The groups are shells around one centre, one inside the other: the same stretched ball of 4 dimensions in 6 sizes.
In the rows, zero is written as 128.
Some rows, each with its group after it:
[103 111 153 119 164 103 108 131 153 145 120 134 115] => voga
[ 90  73 101 134 140 148  64 126  97  60  80 173  59] => ligi
[ 96 111 127 109 145 117 120 123 149 119 119 154 104] => loro
[ 80 122 144 112 148  98 109 121 162 135 106 128  99] => Dasas
[105  75 105 132 146 150  78 130 100  71  96 177  76] => fadop
[106 112 133 131 141 121  98 128 129 120 106 129 103] => voga
[129 169 155 123 122  98 157 126 166 183 144  80 160] => voga
[108 105 111 142 123 140  85 127 102  90  92 133  88] => Dasas
[123 115 152 109 168 109 137 134 161 156 148 149 140] => Dasas
[106 115  97 131 107 145 106 119 109  82  98 142  89] => ligi
[132 166 175 115 147  84 163 131 184 207 158  85 173] => Pem
[123  93 124 127 153 137 105 134 119 108 122 162 110] => fadop
[110 155 133 122 112 109 139 119 152 146 122  98 128] => Pem
[134 174 146 113 116 102 177 123 172 182 157  91 168] => Dasas
[109 142 132 114 125 111 141 121 155 142 128 120 127] => voga
[ 92  79  80 146 112 164  57 121  74  36  65 163  48] => loro
[125 107 148 129 163 118 109 137 136 141 129 137 126] => loro
[149 168 136 121 112 117 175 127 154 170 159  97 170] => ligi
[118 117 138 114 151 117 132 130 150 139 136 145 128] => fadop
[109 102 138 112 163 117 118 130 148 129 129 159 115] => voga
[108  98 152 114 177 108 110 134 153 141 129 155 117] => Pem
[167 176 127 138  92 131 171 129 130 163 155  79 176] => ligi
[101  89 130 118 162 124  97 130 133 109 113 166  96] => fadop
[133  86  87 150 117 172  84 132  70  60  99 161  88] => Pem
[151 118 133 130 143 135 134 138 125 138 147 138 147] => ligi
[ 88  71  74 144 113 168  53 120  71  25  62 174  40] => loro
[122  82  99 139 133 159  86 131  89  72 103 168  88] => fadop
[ 92  81  79 139 112 162  67 120  81  39  72 168  52] => Pem
[103  92 150 112 180 110 106 134 152 135 126 163 111] => Dasas
[104 108 167 106 185  93 121 134 173 163 138 147 128] => loro

New rows, each followed by its group:
[161 173 141 124 112 117 182 130 153 181 167  90 183] => fadop
[153 124 100 148 102 160 121 131  89 100 123 126 127] => fadop
[176 178 170 118 138 100 198 138 175 222 194  84 215] => loro
[183 178 125 141  90 138 180 132 125 167 166  79 189] => Pem
[135 176 173 111 139  83 177 129 190 212 165  80 182] => voga
[135 163 188 108 165  75 172 135 198 224 172  92 185] => loro
[171 191 132 140  84 126 180 128 136 177 159  61 187] => loro
[155 172 145 132 111 114 165 130 148 179 154  79 174] => fadop
[105 108 119 135 131 132  92 126 116 101  98 135  93] => fadop
[101  81  95 141 126 156  69 126  86  58  81 163  66] => ligi
[134 101  73 152  91 179  93 126  64  52  95 149  88] => Pem
[133 172 150 123 117 101 161 125 163 181 146  80 162] => ligi
[136 161 142 116 122 109 167 126 162 170 153 103 161] => fadop
[ 98 117 111 118 123 129 116 119 132 101 109 146  97] => Dasas
[163 177 164 123 130 101 183 135 168 208 175  79 196] => ligi
[176 151 147 132 133 126 168 140 139 178 173 106 187] => Dasas
[150 120 115 148 118 150 114 135  97 113 124 123 129] => Dasas
[186 162 135 137 113 136 175 138 128 172 174  96 192] => Dasas
[ 89 115 130 111 143 112 116 121 152 121 112 145 100] => Pem
[160 126  85 152  87 173 123 130  76  86 122 127 125] => Pem
[172 169 140 129 113 124 180 134 144 180 171  91 188] => fadop
[147 119 116 145 121 148 116 134 101 113 125 127 128] => ligi
[144 154 154 109 143 105 176 131 172 185 170 116 175] => loro
[177 160 107 146  85 155 162 131 104 134 151  97 167] => Pem
[131 150 150 110 140 104 164 128 170 174 157 117 160] => voga
[158 180 118 134  82 132 175 123 133 155 150  81 168] => Dasas
[141  86  83 149 114 178  91 133  67  58 105 165  94] => Dasas
[162 131  83 154  80 174 127 129  74  86 122 121 128] => Dasas
[115  83 107 140 138 151  80 131  93  77  98 161  85] => ligi
[152 107  76 149  94 181 113 129  69  66 116 151 110] => loro
[ 84  94 112 124 137 130  85 121 122  84  89 157  72] => fadop
[161 139 128 143 118 139 138 136 115 142 143 108 155] => voga
[132 172 146 128 110 105 154 125 155 173 138  75 156] => Dasas
[128  79 105 143 141 159  82 135  87  76 105 167  92] => Dasas
[124 127 134 137 130 124 111 130 125 131 117 113 122] => Dasas
[126  82 103 147 134 160  78 134  82  73  99 160  89] => loro
[177 192 155 130 109 109 194 133 159 208 180  64 207] => Pem
[136 141 132 116 129 121 157 128 150 150 151 127 150] => Pem
